The rows of a group lie close to one hidden flat surface of 9 dimensions, which may be shifted away from zero. Surfaces can cross.
Known rows, each followed by its group:
[  1   1  22  -8   8  -2   7 -15  12   4   1  29  -3]  R
[  9  -6   5  -5 -11 -24 -14 -12 -42  -3  20 -26  29]  F
[ 18  -3  22   6  -3  28   7 -14   1  30   8  19  14]  R
[-15 -29   3 -18  -3  18   5  17 -22   4  27  10   5]  V
[ 15  18  24  10  28 -30  -2 -45   6 -26 -13  -5  19]  F
[  7  19 -10   4 -26 -20  -5  -6  -7  -6  -8 -23 -15]  V
[-31   4 -10  19  12  24   4  -9   9  -9  -8 -17  -3]  F
[ -4 -34   9 -13   8 -17 -29  -5   7  -2  13   8  17]  F
[ -1  29   5   4   3 -33  13  12   9 -16 -24   1  -5]  V
[-34 -18 -13 -15  -1 -13  13  19   9  25  -6  10 -18]  L
[ 14  -7  -7 -13 -12  10  -8  11  -6  -2  -2  10  14]  V
[  9  -4  -4 -14 -18  -9 -41  -8  -2  -8  15  12  -2]  R
[-10  12  15  -1  -5 -15  -3   7  -5   0  12  17 -16]  L
[-28 -23  -9  -6  32 -49 -11   2 -12 -17  18 -28  -4]  L
[-17 -29   1 -14  10   7  -6  11  15  22  -5  24  23]  L
[-29 -17   0 -14  15 -12  38   3 -18  -9  -2 -15   4]  R
[-21   4  22  -9 -29 -30  -1  11 -10  23 -10  17  18]  L
[ -2   1 -11   0 -23  -9 -26  29 -12  -9  23  -4 -27]  V
[  9 -18  10  -8  -1   6  14   8  -7  23  16  12   1]  L
[-11   2   2  -4   9   4 -19   6  17  -3   3  28 -10]  L
[  1 -10  -5 -15   7   1  15 -39   3  21  -6   0  -3]  L
[ -1 -12  -2  -6   0  37  23   3   0   9   7   7  -9]  R
[ -5   7  11  -7  14  -1  31 -12  -6  -8  -6   9   0]  F
[ -2  23  30  20  15   0  -6   4  -1 -22  18  14  -5]  V
[ -3 -20   1  -8 -10   8  12  15   7  27 -19   6  31]  V
[  1  -8  -4 -13  -5  -3  10  17  37  -5 -13  21 -40]  R
[  6  -2  13 -11   9 -13   3 -21  -1 -12   5   6   0]  F
[ -6   5 -13  11 -16  11  14  20   1   0  -7 -19 -18]  V
[-19 -10  11 -10  13  -3  16  -9   2  11   2  17  -4]  L
[ -3   4  14   6   4  -5  16  -4 -15 -12   6  -9   3]  V
[ 15  21   8  35   6 -13   6  42 -21 -30  28 -35 -25]  V
[  9 -32   2 -30 -14   2  -8 -44  16  -6  -7   7   2]  R
[-26 -12  10  -1  12  -3  -4 -11  -8  -9  16   0   3]  F
[ 10  12  15   4 -10  -5 -44   3   7  18   8  33  20]  R
[ -7 -16 -16 -11 -16  30   6 -23   9  28  -4   1 -14]  L
[ -6 -13   9  27   9  43 -19   5   9  -2  -6 -11  49]  V
[  8  -4  17  11  30  -7  27 -29  15 -23   6 -16 -29]  F
[-24  52   2  26  10   7 -11 -16 -13 -26  -8  -1   2]  F
[-14   9  -4  -4  -2  12 -20  -3   3 -13   6  20 -14]  F
[-10   7   3 -18   1   1  12 -15  -5  -4 -16  18  13]  F
[ 22   3  -6  -5  -1  -2  21  11  12  -3 -18  -1  -9]  R
[ -9 -21   9  -5  -4  28  18 -12 -16  23  16   0  13]  R
[-37  -5   1  11  -2  38  -7   5  20   8  -7  14  -2]  V
[-16  -4  -7 -22   8  -7 -29  -3  -8 -20  -5  17  32]  R
[-11   5  19 -24  16 -20   4  -1   0 -16   1  39  -4]  F
[  1 -10  -4 -14   1   0  -1  15 -26 -14  20  -1   9]  R
[  0   3 -21   3   5 -11  11  20  10   1 -12 -17 -23]  L
[-19   4   2   7  32  -4  19   1   4 -19   5  -5 -19]  L

New rows. What belongs after each?
[ 5  1 19 13 -9  8 10 17  1 18 11  7 -5]  V
[ -9  21  17  -7 -25  -5 -10 -23   3  12 -12  29  -2]  L
[ 24  19  23  -3  10 -22  11  -1   2 -16   7  22 -15]  R
[-22 -10  -3   7  13  14  26  34 -10 -17   7 -13  -2]  V
[ -2   9  12 -22  24 -45  -4   3  17 -31 -23  31  12]  R
[  3  -7  -8  -5 -20  13  15 -42  -9  22  -3 -20  -4]  L
[-10   3   1   5  -4  16  -4  -2   2  19  -9   7  16]  R
[ 12  18  11   7  -3 -14   0  -4  29  14 -26  17   1]  R
[ 16 -23   6 -17  -5  22 -17 -14  11  30   1  32  30]  L
[ 11  20  15   4   1 -36  -1  16   2  -6  11  12 -29]  R
[-17  -5   3 -14  22 -16  24   2  -2  -5 -34   1  50]  R
[ 18   4   7  -9   9 -26  18 -15   2 -19  -3  -7 -15]  F
[-15  13  17  -9   2  -8  10 -15   6   8   1  33 -19]  L
[-15  -9   3  -8  -2  10   7  -5   8  18 -10  17   6]  L
[ 6 -8 -2  0 15 -4 14 -1 -1  4  3 -7  0]  L
[-10   1  13   7 -13  10  24  11 -10   9   3  -1  -4]  L
[-29  18  20  38 -14   2  -7 -13   6  10  10 -14 -28]  V
[ 15  -4  -6 -11   2 -20  -6  -2  10  14  -6   8   0]  L
[-20   8  -4   0  10  -9 -55 -40  33 -20 -33  12  30]  F
[  5 -16  12 -20   4  19 -11 -20  21   5 -11  39  26]  R
[-18  16   3   2  11 -23  -1 -15  -6 -22  -7  -3   0]  F
[-14  13   3   7  15 -39   0 -16  -2 -27 -10 -23  -6]  F
[-11  22   2  15  18 -15   3  17   0 -35 -13 -12   3]  V
[ 10   3  20 -15  13   1  44 -18 -12  -9   4  13  -3]  F
[-15   3  22   3   2   3   0 -18   3   6  -1  19  11]  V
[ -6  24  -3 -13  -3 -17 -16  -8   0 -16 -21  22  16]  F
[  9  -7   7  -3   4 -10  12  -8 -21  -7  15 -16   2]  F
[  5  -1  -3 -25 -20 -18  12  -8 -18   2   4   6 -11]  V
[-40  -6   6   2  10  -2   8  -7 -27  -5  11 -15  14]  F
[-22  -2   0  -7   5   1 -13 -23   5 -12  -4   9  -2]  F
[ 24  11   1  -2  16   4  45   7  -3  -4 -26  -3  26]  R
[  8  10   5   1   3  11   0  -6 -15  -1   9   9  12]  R
[ -4 -17 -11 -10  -3   5   9  -5   7  25  -9  -2   5]  L
[-21  15  10  15  -6   1  -7 -23 -11 -13  16 -10 -23]  V
[-23 -17 -15  -7  -3  19   4  -4   9  15  -5   1 -10]  L
[  0   7   6  -7   6  21  12 -12   3 -11 -11  21   9]  V
[ 3 -3  5  1 -8 16 14 -1 -5  6  0  0  3]  V
[  1  12  14  35  -1  10  11  15  -2  -2  10 -22  -9]  V
[-13 -31  -4 -26  -2  19  -5  -5  35   6 -19  35   3]  R
[ -3  -8   2 -15   6 -17  24  -5  19  -7 -23   4  -8]  R
[ 35  13 -13 -32 -40 -32  12   6   1  20 -22  22 -15]  V
[ 17 -10   8  -2 -18  14  22   9 -11  22   8   0   1]  V
[  1  -7  16 -11  13 -23   0  -6  -1 -10   2  14  13]  F
[ 5 -3  1 -5  0  5 17 22 -4 -3 -6  4  6]  V
[-14 -15   4   3  12   5   7 -11  -1 -10  14 -13 -13]  F
[ 14   8   1  -6  -7 -19  19  12 -14  -8  -2  -6  -1]  V
[  4 -20  -4 -14  -4  -5   5  -6  -7  24  12  -2  -3]  L
[ -4 -16  24  -5  14  20  29 -25 -21  -3   7  -4  35]  V
[ 11  12  20 -11  21 -24  18  -3 -10 -28   7  16   1]  R
[ 18 -26  14 -11  10 -11  -2  -9 -10  18   7  -2  44]  L
[ -2 -20 -18 -27  -2 -24 -13  -9  37 -15 -26  11 -19]  F
[  7 -17  15 -14  11   1 -14 -28  18  -9   4  26   7]  F
[ 41   0  -1   7 -21   3  29  -5  20  26 -22 -18  -7]  R
[ 52  34  33  12  -7 -22  41   4 -11   7  14   4 -22]  V
[ -1 -12  -1 -13  -4  14  -2  -6  -7  -3  -5   3  26]  V
[ 43  14  -6   3 -10  24  -3  -8  -7 -16  -4  -6  12]  V
[  1 -13  -8  -7  -6   7 -11   9 -29 -25  31 -13  -3]  V
[ 24  22 -11 -27 -21 -22  20  -5  -1  -3 -27  13 -13]  V
[-22  -6 -13   3   7 -18 -24  -1   0 -14  -8 -23  11]  L
[  7  19   1  18 -15  16 -15   4 -15  19  15  -2   2]  R
[ -5  -5  13  -4  11 -16   6  36  -6  -7   8  11  14]  V
[ 33 -13  -9 -12 -11   6   9 -11 -11  -4   0 -15  10]  R
[ -8   1  -2 -23 -18  -4  15 -24  -5   9 -16  10   1]  V
[ 36  22 -11  10 -22  19 -15 -14 -12   2   6 -12  -3]  R
[-22  23 -31   5 -16  13  37 -25  -1 -18 -37 -44 -30]  V
[ -8 -19   0  -7   7  -1   6  21 -38 -26  35 -18   1]  V
[-10  12 -30  -1  -5  33   1 -13 -10 -16 -17 -13   5]  R
[-12   0  24   4  -7 -13 -30 -14  27  33 -12  35  17]  R
[ -9  -1   3   1 -20  -2  -9  17  -2  10  -6   2  12]  L
[ -8   6   9  -9  18  28  27  14  10 -15  -6  36  -8]  V
